The rows are grouped in 4 different ways at once. Each group adds its own fixed numbers to the row, and there is some noise. The rows also spread widely along 11 directions, which tell nothing about the answers.
In the rows, zero is written as 128.
Known rows, each followed by its group in each grouping:
[106 138 159  82 184  85 112 171 139 124 110 147 102 122 107 115 164  92
 130 110 118 182] : (5) (0) magu V
[ 92 174 159 112 134 114  98 142 113 103  84 157 113 128 112  62 149 117
 145 183 150 127] : (5) (0) Noz Y
[159 119 123 124 115 158 150 154 103 157 132 120 102  92 140 145 118 151
 103  98 125  97] : (4) (1) magu Z
[ 94 125 155 126 152 103  69 135 153 142  64 144  66 119 167 122 211 169
 120 124  94 166] : (1) (2) Pob D
[155 148 198 143 146 158 129 127 160 167  66 149 123  88 106  98 150 116
 160 128 109 143] : (2) (2) sibap V
[103 177 123 125 167 111  74 146 104 135 118  94 104 151 104 113 134 125
 114 148 166 127] : (0) (1) nat D
[153 147 142 120 141 127 110 131 130 152 141  99 119 117 125 158 113  96
 131 108  66 132] : (2) (1) Noz Z
[101 122 148 135 113 111  61  93 101  92  82  86 121 133 189  80 120 131
 134 190  65 142] : (1) (1) sibap Y
[147 127 104 141 145 148 121 128 117 152 128  88 114 133 152 169 105 147
 119 129  92 130] : (3) (1) Pob D
[152 148 108  74  95 134 146 152  72 115 181 164 112 120 120 158 143 110
 117 151 133 109] : (3) (1) nat Z
[125 125 136 116 135 114  71 125 112 126 109 168 125 105  66 105 103 143
 131 169 170 148] : (0) (1) pesan Z
[157 183 150 162 125 100 108 118 118 163 191 148 123 105 111 128  66 138
 106 145  93  91] : (4) (1) pesan V
[144 175 112 124 137 145  77 157  68 130 133  90 142 141 127 148  73  87
 114 110 131 124] : (4) (2) pesan Y
[ 95  79 114 148 180  99 178 123 191 157 137 119 130 129 137 162 169 188
 112 168  72 124] : (1) (0) pesan Z
[131 189 160 120  90 146 110 141  67 109  88 117 106 143 202 123 175 126
 137 155 107  97] : (1) (2) Noz V
[110 135 122 107 151 107 136 140 116 111 151 124 125 140 134 132 131  99
 129 142  71 161] : (3) (0) Pob V
[120 158 150 154 133  89  59 140 108 163 102  88  87 102 162  96 153 206
  79 139 149 111] : (4) (1) pesan Z
[132 149  97 112 124 108 111 135 113 146 163 147  96 163 161 228 177 141
 109 147  80 111] : (0) (0) Pob D
[ 77 147 112  61 149 166 159 176 117 121  95 133  92 165 111 189 234 109
 151 126 150 114] : (1) (1) sibap Z
[145 134 140 117 127 138 104 143  96 121 125 135 107  92 129 117 112 133
 134 122 131 150] : (3) (1) nat V
[127 149 149 122 107 168 124 131 112 128  74 137  94 116 144 108 149 123
 142 127 115 133] : (1) (1) Pob D
[102 180 169 115 142 130  90 137 124 128  71 127  87 124 122 101 173 105
 169 121 110 161] : (3) (1) Pob V
[109 157 152 136 140  66  74 125 133 140 136 151 103 133 123 118 138 118
 120 180  84 130] : (1) (0) magu Z
[ 75 174 133  96 159 118  84 154  80  97  64  50 114 183 167 105 184 112
 144 153 140 139] : (5) (1) sibap V
[ 99 124  96 140 168  72 112 159  89 127 170  91 142 133 119  93  92 170
  46 177 174 119] : (0) (0) pesan Z
[132 171 186 138 105 154 110 123 148 142  61 204  90  97  98  80 170 133
 179 171 135 124] : (1) (0) nat D
[172  69 112  71 141 158 163 163  99 123 114 137 165 108 110 169 144 145
 107 141 167 155] : (2) (2) pesan Z
[103 177 114 141 151 122  91 155  81 115 114 112 126 159 112  94 104 124
 100 179 164 129] : (1) (0) Pob D
[116 178 162 158 175 105  75 149 123 155 100  84 102 128 150  91 117 131
  96 127 124 134] : (1) (2) Noz D
[174 126 137 117 107 143  72 148  71 122  81 123 129 118 176 167 120 154
 130 121 136 154] : (5) (0) pesan V
[105 157 113 130 166 107  53 166  91 131  89  64 117 141 133 116 107 121
 111 105 150 156] : (5) (0) pesan Z
[111 144 122 117  88 168 122 117 109 119  94 125 105 145 155 141 153  96
 191 155  62 114] : (3) (0) sibap Z
[137 128 113  96 110 149  96 160  62  97 134 142 129 106 119 123  86 102
 108 118 144 142] : (2) (2) pesan Y
[181  97 122 126  90 144 113 132  94 127 164 140 120  87 156 148  61 125
  99 111  73 145] : (2) (0) pesan D
[132 145 132 136 151  88 122 129 120 141 162 164 136 131  97 128 105 137
  87 206 137 101] : (0) (0) magu Y
[127  42 107  85 138 150 147 136 142  99 120 150 136  92 112 115 113 119
 159 123  76 171] : (4) (2) Noz Z

New rows. What belongs after each?
[ 85 133 130 105 172 127 142 164 150 136 104 127  73 108 111  90 178 138
 125  91 149 146] : (5) (1) nat D
[110 121 130 107 134 106 161 137 135 132 142 149 107 108 135  93 191 150
 118 171 110 118] : (3) (2) nat Z
[113 130 131 141 128 155  88 135 124 143  73 150  93 108 103 105 120 132
 175 135 126 127] : (3) (2) magu Z
[ 97 187 163 166 131 129 127 145 129 154 100 129  79 107 145  62 149 150
 106 133 134  96] : (1) (2) pesan D
[109 165 124  91 124 113 167 156 121 136 163 170  96 121 103 123 211 153
 111 165 155  78] : (4) (1) nat Z
[154 157 145 117 110 123 144 141 126 163 178 212  99  89  81 163 149 162
 103 163 146  76] : (2) (1) Noz Z
[111 196 107 175 149 123 191 142 116 178 194 100 120 152 129 168 139 189
  84 170 127  28] : (2) (1) pesan V
[177 109 169 148 125 134  59 114 129 141  89 150 113  57 111 109  90 158
 146 118 116 169] : (2) (1) nat V
[131  90 171  88 141 115 136 148 130 130 100 143 104  80 145  95 177 144
  93 127 130 165] : (1) (1) sibap Z
[146 126 106 137 133 132 140 150  92 150 149  92 122 106 142 133 134 180
  80 144 150  92] : (2) (1) nat Z
[ 86 145  64 141 122 132 123 126  99 130 167 102 100 157 138 172 137 160
 141 172  95  73] : (3) (1) nat Z
[133  96 141  65 117 140 155 151 117 110 120 187 111 110 143 144 199 139
 139 141 112 139] : (4) (2) sibap V
[114 110 126 108 149  94  82 137 145 145 114 146  95 126 133 152 183 154
 132 140  88 137] : (4) (2) magu Z
[ 74 132  86 161 155 103 137 142 124 120 168 120 106 135 127 112 125 184
 117 163 109  93] : (4) (0) nat V
[117 116 125 128 136 143 121 145 120 148 117 150  97 104 126 126 148 161
 122 140 137 116] : (3) (2) sibap Z
[ 88 174 121 140 155 153  92 156 113 142  66  81  99 147 128 129 153  90
 149  89 108 138] : (1) (2) Pob Z
[134 119 137 102  70 131 123 100 107 101 117 144 105 132 212 155 179 134
 174 163  23 130] : (3) (2) pesan V
[ 71 126  94  51 160 105 149 181 110  91 142 160 105 162 108 137 193 123
 112 151 161 147] : (5) (0) pesan D
[104 198 119 122  98  81 123 128  74 101 205 149 109 141 130  85 131 131
 109 201 108  70] : (4) (1) nat V
[137  79 128  88 114 132 103 137  94 104  91 132 124 122 168 141 144 119
 138 143  87 159] : (1) (2) magu Z
[163 112 111 140 119 117 108 116 122 151 159 194 116 110 116 172 104 168
  99 171 112 121] : (0) (0) Pob D
[120 166 161  99 144 126 191 142 127 129 130 160 128 129 102  77 166 110
 103 189 149 119] : (1) (1) Pob D
[137 149 153 123 100 112  61 132 123 147 145 172  56  78 138 121 120 147
 111  87  97 138] : (4) (1) pesan D
[ 36 147 137  93 152 151 133 159 128 106  69 155  68 129  99  77 219 142
 151 156 176 126] : (3) (1) sibap Y
[153 149  96 119  99 139  92 150  43 110 165 126 137 134 152 156  81 135
 110 145 127 104] : (4) (2) pesan V
[111 200 137 157 137 133  74 135  81 128  85  68 123 165 170 126 128 100
 142 134  88 121] : (1) (2) Pob V
[160 153 130 146 119  93  69 135  90 158 167 137 104  91 125 127  91 157
  62 134 127 116] : (2) (1) Pob Z
[107 100 121 106 165  90 134 160  80 117 129  44 125 125 167  72 131 147
  50 143 156 139] : (0) (1) magu Z
[162 118 130 129 152 102 113 130 105 132 144  76 164 141 166 174  91 123
 101 143  83 154] : (0) (0) pesan V
[114 156 125 172 130 138 108 114 132 138 145 155 111 103  88 109  64 118
 142 151  96 102] : (1) (1) nat Y
[150 144 138 152 116 140 143 108 113 139 131 120 129 119 150 126 123 163
 144 187 101  97] : (3) (1) nat V
[141  88 129 141 146 123  74 111 124 144  92 132 111 114 129 131 107 192
 118 173 141 134] : (0) (1) magu D
[ 84 126 108 118 138 144 125 156 122 116 140 154  83 119 100 110 124 121
 122 123 118 129] : (2) (0) sibap D
[109 101  99  74 125 113 124 131  89  90 141  84 127 151 170 149 147 112
 123 156  81 137] : (0) (1) Noz Z
[175 130 144 124 112 137  87 102 106 119  99 101 151 125 152 140 113 121
 171 162  74 145] : (4) (1) nat V
[154 136 135 146 175 120  98 132 111 147 132  89 142 115 115 133  65 116
 115 123 107 167] : (3) (1) Pob V
[131 153 149 137  88 140 101 143  72 113 111 158 103 100 165 105 121 151
 118 138 131 113] : (1) (2) pesan V
[154 111 113 122 151 158 156 146  97 137 115  81 153 140 143 163 112 151
 129 147 125 108] : (4) (1) magu V
[ 87 113 102 138 110 111 107 151  94 118 146 188  85  94 126 104 132 199
  88 164 155  97] : (1) (2) pesan Z
[191 137 155 114 125 128  68 119 118 151 119 149 129 110 120 164 104 142
 127 144 124 148] : (4) (1) pesan D
[133 157 157 166 136  98  68 104 134 147 104 139 120 116 129 101 127 151
 136 170  80 137] : (2) (2) Pob V
[164 158 138 127 120 143 151 122  95 130 159 115 160 141 135 169  82  94
 139 161  80 110] : (1) (1) pesan V
[111 111 158 120 152  86 109 110 157 125 112 176 115 100 101  42 138 129
 120 176 105 170] : (0) (2) Pob D
[105 164 128 120 163  83  86 160  95 147 145  97  95 123 127  94 126 132
  68 122 156 121] : (5) (1) sibap Z
[177  93  97 100  82 162 101 128  93 111 127 151 111 131 185 234 131 127
 151 122  58 142] : (1) (0) nat D
[116 159 128 145 128  89  55 121  81 108 113 116 131 152 152  82 103 145
  98 215 125 134] : (1) (0) Pob D
[166 118 141 126 137 153 123 144 104 147 105 158 138 110 126 147 139 182
 118 165 165 109] : (4) (2) sibap V
[138 133 119 134 123 126 122 115 124 163 119  97 110 150 161 192 174 166
 132 167  77  83] : (2) (1) magu Z
[ 65 102 127 152 180 119 164 159 162 141 124 161  73  92  97  84 141 178
 123 129 128 130] : (3) (0) magu V
[ 76 101 108  71 131 154 132 183  83  94 103  98  66 114 185 127 184  92
 100  39 109 155] : (0) (2) sibap Y
[110 204 138 111  81 184 153 135 115 119 108 194 102 124  89 108 174  78
 195 147 113  74] : (4) (2) nat Y
[158 116 148 122 135 105  91 134 118 137 126 161 132  79  91 101  81 100
 105 122 119 178] : (0) (0) Pob Z
[211  97 160 112 116 110 111 103 141 149 154 158 149  98 146 189 100 117
 140 164  41 158] : (3) (0) Noz Z
[101 176  97 151 144 103 114 130 111 153 165 143  93 150 106 145 149 188
  95 197 166  64] : (0) (1) nat D
[ 91 143 115 119 141 158 109 156 139 140 107 162  80 123 101 172 152 115
 164  93 104 122] : (1) (2) Noz Z
[168 112 133 135  97 121 132 107 137 150 147 197 128  83 112 115 133 169
 131 182 101 102] : (4) (2) nat Z
[120 152 108 136 137 170 195 140 121 149 129 171 129 142 102 164 163 160
 155 186 136  81] : (3) (2) Pob V
[ 64 143 120  51 150 111 144 189  86  67  93  94 107 146 160  71 220  93
 107 131 153 161] : (5) (0) nat Y
[165 112 121 168 135 122  92 114 131 164 124 130 116  90 164 154  96 173
 109 121  85 117] : (5) (2) nat Y
[ 85 123 118 125 126 162 102 144  90 109  72 103 106 120 134  56 130 125
 151 145 137 134] : (3) (2) sibap Z
[103 154 125 172 130 136  77 124 110 139  78  63  92 130 178  71 132 146
 121 122  83 126] : (2) (2) Pob D
[128 138 122 115 104 142 167 136  81 102 135  92 133 126 172  91 144 146
 125 165 110  98] : (4) (1) nat V
